All groups share one centre, and each spreads out both ways along 10 directions, with some noise.
In the rows, 128 means zero.
Known rows, each followed by its group:
[133  82 149  86  99  83 132 159 138 130 152 112 149  86 170 120 153] : Q_942
[112 166  77 145  88  91 130 131  99 140 145 144 102 144 180 136  89] : Q_26
[112 144 146  94 128 129 150  96 117 135 112 144 127  84  98 146 142] : Q_26
[ 67 149  97 114  93 145 140 144  73 118 169 146 112 140 132 168 101] : Q_26
[ 90 160 123  99 147  71 174 143 115  63 136 151  84 175  79 120  92] : Q_189
[117 142 118 116 140 129 117 112 134 132 127 139 142 124 118 147 138] : Q_189
[101 144  98 128 155 184 123  85 129 149 104 120 109 113 129 113 151] : Q_523
[144 166  54 116 182 136 105 110 135 110  89 124 102 152 101 111 162] : Q_189
[ 77 141 135 134 111 130 144 159  97  94 173 130  87 151 126 115  88] : Q_523
[153 102 149 184 163 111 137 104 157 120 101 150 124 155  98 101 124] : Q_523
[171  95 144 187 107 109 124 133 124 126 106 133 128 117 100 132 156] : Q_189
[139 153  92  86 124 162 116 114 141 172 108 112 136 111 182 136 115] : Q_189
[109 117 114 144 107 141 118 113  94 153 169  92 120 132 143 171 146] : Q_942
[109 142  40 141 151 152 119  99 126 131  96 142  97 116 126 129 150] : Q_189
[101 108 101  94 136 157  94 158 149 149 124 200 161 154 216  83  74] : Q_942
[166 125 105 108 107  70 125 195 122  83 127 154 154 149 112 150 129] : Q_523
[164 137 127 152 140 128 134 136 139 114 112 113 155 141  68 165 142] : Q_942
[160 100 189 114 103 149  97 137 110 175 143 131 154 180 185 120 115] : Q_942
[117 136 160 148  87 114 139 121  85 152 135 144  78 141 132 117 116] : Q_523
[108 155 138 101 126 195 118 128 115 145 131 119 141 109 126 140 119] : Q_26
[140 154 100 111 143 168 110 129 137 134 115 112 140 135 136 129 123] : Q_189
[163 145  99 148 109 116  99 155 123 126 154 108 184 128 126 196 138] : Q_523
[118 102 132 152 134 157 102 130 111 150 152 174 179 172 143 149 115] : Q_942
[ 88 138 124 135 125 114 134 126 126 118 157 130 118 112 146 121 125] : Q_942
[146 135 137  75 124 140 122 162 129 144 109 114  86 153 176  65 106] : Q_523
[110 145 206 111 120  96 123 147 145 128 160 176 161 116 183  87  80] : Q_26
[108 112 105 106 153 123 134 104 141 123 126 106 109 104 134 110 162] : Q_26
[138 148 101 136 169 138 113 135 116 107 117  87  50 154 123  57 163] : Q_942
[ 93  80  85 152 150  99 125 101 173 126 158 111 155  76 175 113 161] : Q_26
[209 143 167 130 143 108 127 163 155 110 100 105 131 186 104  98 108] : Q_189
[100  88  74  82 151 131 157  90 140 130 133  71 113 121 116 162 167] : Q_26
[122 107 135 131 157 118 130 115 151 120 126 129 146 148 117 117 130] : Q_26
[164 146 119 196 116 158  88 172 119 132 126 130 135 131 146 111 109] : Q_189
[ 38 130  90 106 138 138 129 127  88 100 174 152  83 123 136 119 142] : Q_942
[134 141 100 145 121 103 116 134 112 128 146 110 103 167 160 123 127] : Q_523
[ 89 147  93 109 137 131 146 110  99 111 122 143  84 123 105 121 140] : Q_942
[140 172  48 180 149 141  81 119 123 126 114 150 122 126 143 114 154] : Q_189
[135 160 141 146 108 149 116 141 131 150 122 153 166 133 151 147  86] : Q_189
[104 120 120 123 153 135 135 137 157  98 122 142 147 121 112 118 117] : Q_523
[125 128  57 174 137 128 116 112 155 131 135 109 178 120 130 190 122] : Q_26
[122 146 106 162 145 128 116 100 125 151  96 154  74 142 169  59 123] : Q_942
[108 166 101 151 146 150 114 114 124 124 168 101 147 145 113 174 127] : Q_523
[128 112 103 112 166  95 148 143 140  89  88 161  91 154  85  89 137] : Q_523
[128  97 107 140  94 127 109 199 136 100 161 123 142  86 161 110 124] : Q_523
[102 141 128 153 123 145 124 114 116 136 153 139 140 145 125 156 115] : Q_942
[117 142 102 198 104  95 110 142 118 112 155 179 168 124 131 166 102] : Q_26
[139 165 143 161 105 162 110 178 113 122 143 140 168 130 104 152 100] : Q_189
[ 92 142  80 122 149 146 125 125 165 115 143 160 190 131 137 169  79] : Q_942
[ 94  61  87 138 154 145 126  99 162 135 156  86 150  98 167 139 152] : Q_189
[162 130  90 138 148 112 114 141 169 110 129  85 145 122 140 127 143] : Q_26
[160 117 108 191 119 111 107 149 129 115 110 159 150 117 103 140 145] : Q_523
[134 139 127 106 130 134 139 130 116 118 114 114 114 118  96 137 151] : Q_26

New rows. What belongs after each?
[143 229  51 130 102 181  96 137 102 154 113 107 103  95 171 140 110] : Q_26
[162 173 109 171 105 148 110 130 159 162 135  59 133  86 202 124  92] : Q_942
[113 125 153  98 166 163 107 118 150 130 133 119 127  94 165  65 139] : Q_26
[154 152 123 103 137 113 117 119 128 129 125 119 133 134 123 134 160] : Q_189
[ 97  98 149 140 165 152 140  96 129 122 122 171 154 159  77 155 118] : Q_26
[139 116 128 119 136 120 148 109 123 133 107 126 108 170 104 140 130] : Q_26
[147 163 116 147  99 135  97 141  91 160 102 188 113 157 157 115 111] : Q_523
[146 171 130 105 128  77 132 127 103 112 121 148 104 152 105 121 141] : Q_189
[125 146 123 124 167 159 121  96 141 135  97 131 116 115 115  97 148] : Q_26
[140 129 146  67 122  59 170 112 165 130  99 111  89  92 166  80 115] : Q_942
[163 137 167 150 101 126  66 178 117 129 190  93 173 115 178 124 145] : Q_189
[143  58 108 200 133  93 157 128 177 125 105 118 123 131 140 118 104] : Q_189
[166 185 147 143 149 115 109 128 137 111  95 165 115 123 116  80 121] : Q_26
[158 167 130 160 146 179  95 147 114 124 118 116 127 162  99 123 128] : Q_942
[131 127 135 121 115  99 127 138 178 137 139 132 178 101 177 137  87] : Q_942
[156 216 107 106  64  96 147 101 120 166  95 136 139  56 147 176 113] : Q_26
[154 138 125  54  70 177 113 183 129 166 105 164 180 101 186 137  91] : Q_942
[201 163 113  77 126 148 155 123 137 144  89  20  95 139 106 154 137] : Q_942
[125 142 115 145 129 118 129 145 127 105 128 135 132 143 117 135 116] : Q_189
[118 159  96 102 102 152 115 153  93 125 127 146 115 118 120 137 132] : Q_523
[178 125 122 120 127 146 110 142 157 140  85 166 187 140 113 152 108] : Q_942
[128 131 113 122 189 196  78 171 165  86 167  73 149 138 143  79 134] : Q_26
[176 161 121 129 142 122 113 130 137 145 111 118 140 170 132 138 121] : Q_523
[120 100  95 115 144 144  96 163 118 105 113 194 124 140 140  83 150] : Q_942
[127  73 101 182 132  98 162 104 174 120 105 141 150 114 117 152 101] : Q_189
[140 147 103  78 176  74 117  73 147 144 119 129 128 155 160 121 173] : Q_189
[146 129 140 139  91 132 138 134 135 145 114 140 143 109 128 153  92] : Q_189
[ 99 170 108  50  98 141 144  99 132 175 119 142 160  96 182 175  93] : Q_189
[122 144  92 152 118 142 132 126 108 125 114 143 123 134  92 166 132] : Q_26
[115  96 105 106 125  93 141  63 168 177 116 106 124  67 204 119 146] : Q_26
[122  97 154 132 177 133 144  83  95 128 147 127 131 252  45 180 156] : Q_942
[ 95 139  89 127 160 146 132  58 146 172  98 142 106 152 171 114 111] : Q_26
[137 138  90 119 119  99 122 118 145 154 128  93 107  90 201 107 139] : Q_26
[ 60  88 122 111 124 142 126 117  56 129 180 145  86 169 141 123 166] : Q_942
[105 125 122 126 131 132 122 141 129 115 163 133 156 130 124 150 124] : Q_942
[111 150  92 100 118 103 125 111 110 145 131 162 108 163 168 125 115] : Q_523
[166 121  99  86 119  88 150 127 183 137 114  54 131  92 167 133 136] : Q_942
[145 134 122 115 113 143 139 156 134 120 111 113 115 134 112 133 103] : Q_189
[145 155  79 111 153 124 138 127 149 105 120  88 133 117  91 158 148] : Q_26
[121  85 135 149 130 108 129 131 125 114 142 138 127 126 120 115 146] : Q_26
[129 163 176 110  67  89 129 129  72 150 133 183 107 114 130 139 130] : Q_189
[147 138 105 129 131 132 116 129 127 140 125 112 125 132 137 136 145] : Q_523
[137 136 160 104 101 138 132 134 101 140 131 118 137 110 103 155 155] : Q_189
[132  83 106 135 142 128 113 169 132 103 169  89 130 171 140 126 132] : Q_26
[131 141 109  92 128 121 153 124 136 129 130 101 144 147 122 175 111] : Q_26
[165 121 163 134 138 164 139 134 139 124  93  97 138  96  66 132 144] : Q_523
[141 128  95 139 152 176  91 163 127 120 145  88 103 164 161  83 130] : Q_26
[143 125  99 128 142 101 129 121 137 117 116 136 125 140 119 131 142] : Q_523
[128  72  77 135 129 107 140  54 135 190 124 113 129 161 169 174 148] : Q_942
[142 129 131 134 145 160 117 127 164 144 110 117 141 157 159 110  77] : Q_189
[155 131 182 132  98 114 126 105 160 173 115 151 190  86 167 149  99] : Q_26
[127 128 109 158 106 157 101 129  86 154 149 100 106 120 154 130 150] : Q_942
[102 121 139 107 183 166 125  73 146 158 124 135 140 170 141 124 115] : Q_189
[162 188 108 135 118 129 123 143 109 116 101 132 103 125  97 138 136] : Q_26
[133 126  66 127 178 149 115 133 173 114 143  67 148 144 149 134 128] : Q_26
[144 109 101 128 163 140 109 150 150  97 143 111 169 145 101 151 146] : Q_942
[132 215  74 148 147 145 101 129 155 105 112 132 157  84 121 137 120] : Q_26
[ 57 101 135  77 164 198 135  72 150 173 156 116 167 131 163 154 116] : Q_189
[155 108  76  98 139 121 151  83 207 173  79 100 150 119 192 137  92] : Q_189
[134  82 124 164 107  90 143 126 121 130 143  96 113  88 130 143 167] : Q_523
